There are 5 ways to turn a row about zero (a turn may also mirror it). The second row of each pair is the first, turned, with some noise. The first 45 pairs use one turn. New pairs use 3 turns, one after the other, and a turn may come again.
Some pairs, each with its turns in order after it:
[  3 -76  47 -23  61  13 -22  60]
[-11 -74   7 -22 -69  58 -48 -11] => U

[-30 -28 -37   4  42  -2 -68  18]
[-46 -37  28 -40  36  40 -27  21] => U

[ 59  24  15 -19  24 -44 -44 -40]
[ 50  -9  55 -19  26 -49   5 -36] => B

[-11 -12 -25 -35  25 -13  22  -1]
[-27 -23  27  22  21   9 -14  20] => G

[-21  74 -47  15  15  -1  -7  -2]
[ 14  24  25 -44  -4  66  -5 -21] => B

[-17 -13 -45 -35 -21 -13   9  21]
[-14  13  -9  24  36  15 -38 -23] => U

[-14 -33 -14  14 -24  25 -20  69]
[ 29  37  12 -41   9  -6 -61  -5] => G

[-21  29   3 -18  17  37 -35  77]
[-35 -27 -22 -57   5  -2  40 -56] => T

[  1  43 -20 -55  19  41 -41  10]
[-24  46  41   5 -37  47   3  35] => G

[ 30  10  12  10 -13   9 -21  21]
[-26  14   2   2  28 -20  -9 -21] => Y

[-71  70   5  16 -13  18  62 -41]
[ 33  39  -8  39 -55 -25  12  88] => Y

[-29  39 -13  26  44  45 -18  22]
[  8  32 -18 -21  13  78  -1  10] => G

[ 34  49  28  19 -70   0 -51   6]
[ 12  32  -3 -41 -74 -24  36 -42] => G

[-11 -57 -57  10  18  41 -13  -5]
[-47 -47 -29 -52 -25  -8  -4  15] => B

[ 38 -54 -16 -50 -43  18 -50  34]
[-18 -74 -18  11  32  -3 -30 -75] => U

[ 57 -23  62  31  17  15  31  70]
[ 83 -55  16   4 -64  27  -1 -19] => U

[ -2 -27  12 -12  46  12 -11 -45]
[  6 -24  31 -18 -43 -39   4  19] => B

[-19  -8 -10   5 -12   4 -21  30]
[-16  -2   4 -16 -16  -7  -6 -32] => T

[ 57 -12  21  -2 -33 -18  16  13]
[ 21 -32   4 -13 -43 -46  -8  -2] => G

[ 26   8   6  -2  13  16 -15  34]
[-27  -8  13  18  24 -18   6 -21] => Y

[ 21   9 -32 -36 -29  31  -2  -7]
[  4 -21  23  13 -20 -23 -49 -13] => Y

[-33  -2  19 -15 -27 -26 -26 -44]
[ 34  50  23  -2 -37 -12  11   4] => T

[  7  43  86  17  14 -22  20  -2]
[-10  25 -65  14  50 -26  26  43] => Y

[ 15   4 -41  -6  32 -11  -2  36]
[ -7 -24  -6  10  28  35 -10 -38] => T

[ -6 -20  -9  20   8  30  42  14]
[-30 -10 -24  13  20 -27 -26   7] => T

[-39  50   2  29  -8 -15 -48  16]
[-19  40  -6 -54   7  23  34 -34] => G

[-26 -15  15  36   9   3 -26  -4]
[ -7 -16  21  -4  14   4  -5  47] => B

[ 16  -5 -34  20  47  20 -59  29]
[-65  -8  29 -10 -13  12  26 -48] => Y

[-39   0  28   6   3  33  28 -50]
[ 28  -3 -13 -27 -28 -37  20  52] => Y

[-19   3  18  10 -88  -4 -22 -36]
[ 42  41 -43 -12  41  -8  24  51] => B

[-29  16  22  -1   4 -72   8  -7]
[  3  31   9  53 -36  23  33 -12] => T

[ 10  -4   6  20 -22 -20 -13  30]
[ 20 -19  33   3  10 -11 -16 -11] => U

[ 50  27 -22  -7 -12  23  -1   8]
[ 26  -4 -11  -7  25   4  35 -43] => U

[-40 -43   7  15   1 -27 -16   1]
[ 32  14 -11 -35  -7  33  35 -17] => Y

[ 42   6   0 -23  52 -12  -7   8]
[ -2 -25  40   5  -8 -22   2 -49] => B

[-74  23 -24   9 -77  -2  13   2]
[ 12  27  49  -2  32   2   6 -92] => G

[-27 -18  13   7 -18 -10  -9   8]
[ -4  15  -2   1 -35 -15  -6 -15] => T

[  3  71 -62   6 -14   4  35  23]
[-12  43 -14 -29   3  65 -16 -57] => B

[  1  18 -30 -11   2  16 -41  14]
[  1  -2  15 -43  18  15   3 -29] => T

[-49  24  32  -4  30 -13  43 -28]
[-20  56  -1  14 -51   6   6  39] => U

[ 30  50 -12  48 -40  23 -39 -10]
[  7  32 -37 -15 -64  19  14 -49] => G

[-11 -72  26 -23 -20 -51 -20  35]
[-16 -37  17   6 -24 -20 -84 -24] => U

[ 18  18  56  19 -30  17 -22 -38]
[-13  28 -41 -37  15 -54 -20  13] => Y

[ 14  72  38  51 -28 -35  15  39]
[-67 -31  42  24 -35  26  58  24] => T

[ 39  14 -15 -37  46  23 -35 -14]
[  9 -29  37 -29 -21 -20  37 -46] => B

New pairs. What belongs after each?
[ 63  22 -10  56  36 -30 -46 -21]
[ 24 -59  -3  10 -14 -70  53 -21] => G Y U

[-22   7  -6  14  36  42  20 -20]
[ 47   6 -10  10  32  29  18  10] => B B U

[-54  16  23 -15 -57  10  40  12]
[ 29   7  59   6  52  42 -10   4] => G G Y

[-19  45 -30 -26 -19 -39 -27  65]
[ 51 -31  25   2  74  13  24  18] => B G U

[ 19 -35   1 -44  -6  40  31 -13]
[ 42 -41 -28 -20  17 -32  13  14] => Y U B

[-17  -9 -23 -16 -43 -67  71  34]
[-21 -11  95 -20 -26  43   4 -30] => T B U

[  2  -8  -2  23 -18 -20 -43  13]
[  2   2  -8  -1   5   0 -48  31] => T U B

[ 17   5 -31 -13 -49  -1  25  41]
[ -8   1 -15 -65   1 -33 -12  12] => T B G

[ 17   5   3  -5   0 -26 -15 -44]
[-21   1   3  25 -14  -8  37  20] => Y T G

[-27   8 -29   9  56  52  -2  32]
[ -9 -46   0 -35 -48  27 -26  43] => Y Y G

[ 31   4 -26  24 -15  78  10 -23]
[ 25 -23 -26  14  55 -24  54 -19] => B B U

[-30 -40 -17  31  13   5 -23 -40]
[ 26  63 -22  13   4  -1  17  24] => U U G

[-14 -47  -7 -35 -28  21  -8 -19]
[-17 -18  -4  16  -7   2  54 -41] => U U Y

[ 18  23  27 -19  39  21 -13  19]
[  9  32 -39   1  16  36 -18  -5] => Y G T

[  6  38 -35 -70  56   2 -37 -29]
[-29  44  -1 -15 -20  98 -11  21] => U U B

[-14 -24  58  25 -23  -3  -3  19]
[-13 -60   9   5 -30  -5  -4 -31] => B G Y

[  5  -1  -5 -48 -26  12  12  24]
[ -8 -23  -6  26  -5  24 -26 -38] => U U B

[-55 -19 -33 -31  -1  26 -16 -22]
[ 35  -1   5  41  49 -29  11  11] => G U Y

[ -7  -7 -70  14  22  35  30  39]
[-26 -37 -12  59  20  55  -6  20] => Y Y Y

[ -1 -10 -13  13  26  20  17 -47]
[ 14 -12  -4 -20  -8  15 -35  43] => G U G

[-14 -30  22  22 -10 -24   2 -11]
[ 12  25   4 -16  34  10  -2  27] => U Y T

[-14 -38  12 -64   0 -74  10  45]
[ 15 -54 -54  26 -14  52  46 -47] => B B Y

[  7 -28 -26   5 -78  42  24 -30]
[-37 -55  15 -15  20  11  55  48] => U T U

[ 63  15  -9   6   5   2   9 -13]
[-14 -21  32  21 -31  39   3 -14] => G B Y

[-50  -8 -30  44 -32  18   6  27]
[-40  13 -54 -32  26 -18 -26  16] => B U T

[-10  37  20 -13  15  16 -25   1]
[-15 -29  -9   9 -31  12 -31   2] => T Y T

[ 26  18  -2  20 -87   1  -4  40]
[ 41  47 -14 -39 -25  25 -57 -19] => U T G

[ 24   0  49 -14 -34   5 -43  -7]
[ 36  29   1  -2 -43  11  48  11] => Y G Y

[  3   0  23  31   9 -12  16 -21]
[  0   0 -14 -28 -11 -32  20   9] => U U U

[ 14  20 -19  -7  -5 -29  29  17]
[-10 -30 -34  -3  12 -16  15  -4] => U T T

[ -9 -47 -21 -40  32 -39  -1 -42]
[ 42 -19   2  25   8 -75  11  16] => Y Y B

[ 16  14   2 -25 -47  -7 -45  -3]
[-39 -13  39 -24   7   8  37  -2] => B T Y

[ 22 -25  28  -7   9  -1  24 -60]
[  0  -8  -6 -29 -50 -40  17  24] => U T U

[-12 -32  -8 -49 -22  45   8 -23]
[-31  -9  14   1 -61  18 -30 -14] => B B Y

[-19 -36  35  -1  18 -25 -10  13]
[ -6 -46 -15  34 -19  13   9   8] => G G B

[ 10  18   2 -47  -5  62 -34 -30]
[  1  36  61 -43  18  -1  18  31] => U T U

[ 14  13  18 -48  47  -4 -16  50]
[-48 -26  56  17  21   3 -20 -30] => Y B U

[ -5 -24  65  49  44 -43  -7   4]
[-44  -8  49 -14  13  62   9  53] => U B Y

[-31  24   7  18   4 -15   8  -1]
[-31 -23  19  12  -5   7  12   2] => T Y T

[  9  45 -49 -18  46  20   1  -2]
[ 17 -19  38   9  27  65  -4   3] => Y B U

[ -4  20  -3  37  -5 -28  -1  -5]
[ 23  -2  19  -2 -11 -19  16  29] => U U T

[ 20   3 -32 -51  17  26  -2  22]
[ 35  10   0 -44  34   3  25  13] => G U Y

[ 21 -27 -56 -37   7  -6 -10  67]
[-35 -27  84  -8   1 -14 -20  25] => Y Y G

[ 43 -38  13  10  32  35  23 -57]
[-58 -54   1 -17  48  -3  15 -22] => G U Y

[ 19  -7 -52 -53 -40  -5  63  13]
[-61  16 -10  14 -61   5  12 -56] => U B U

[ 11   6   8 -16  32  17  27 -91]
[ 36 -33 -27 -26  30 -30  18  74] => T U T

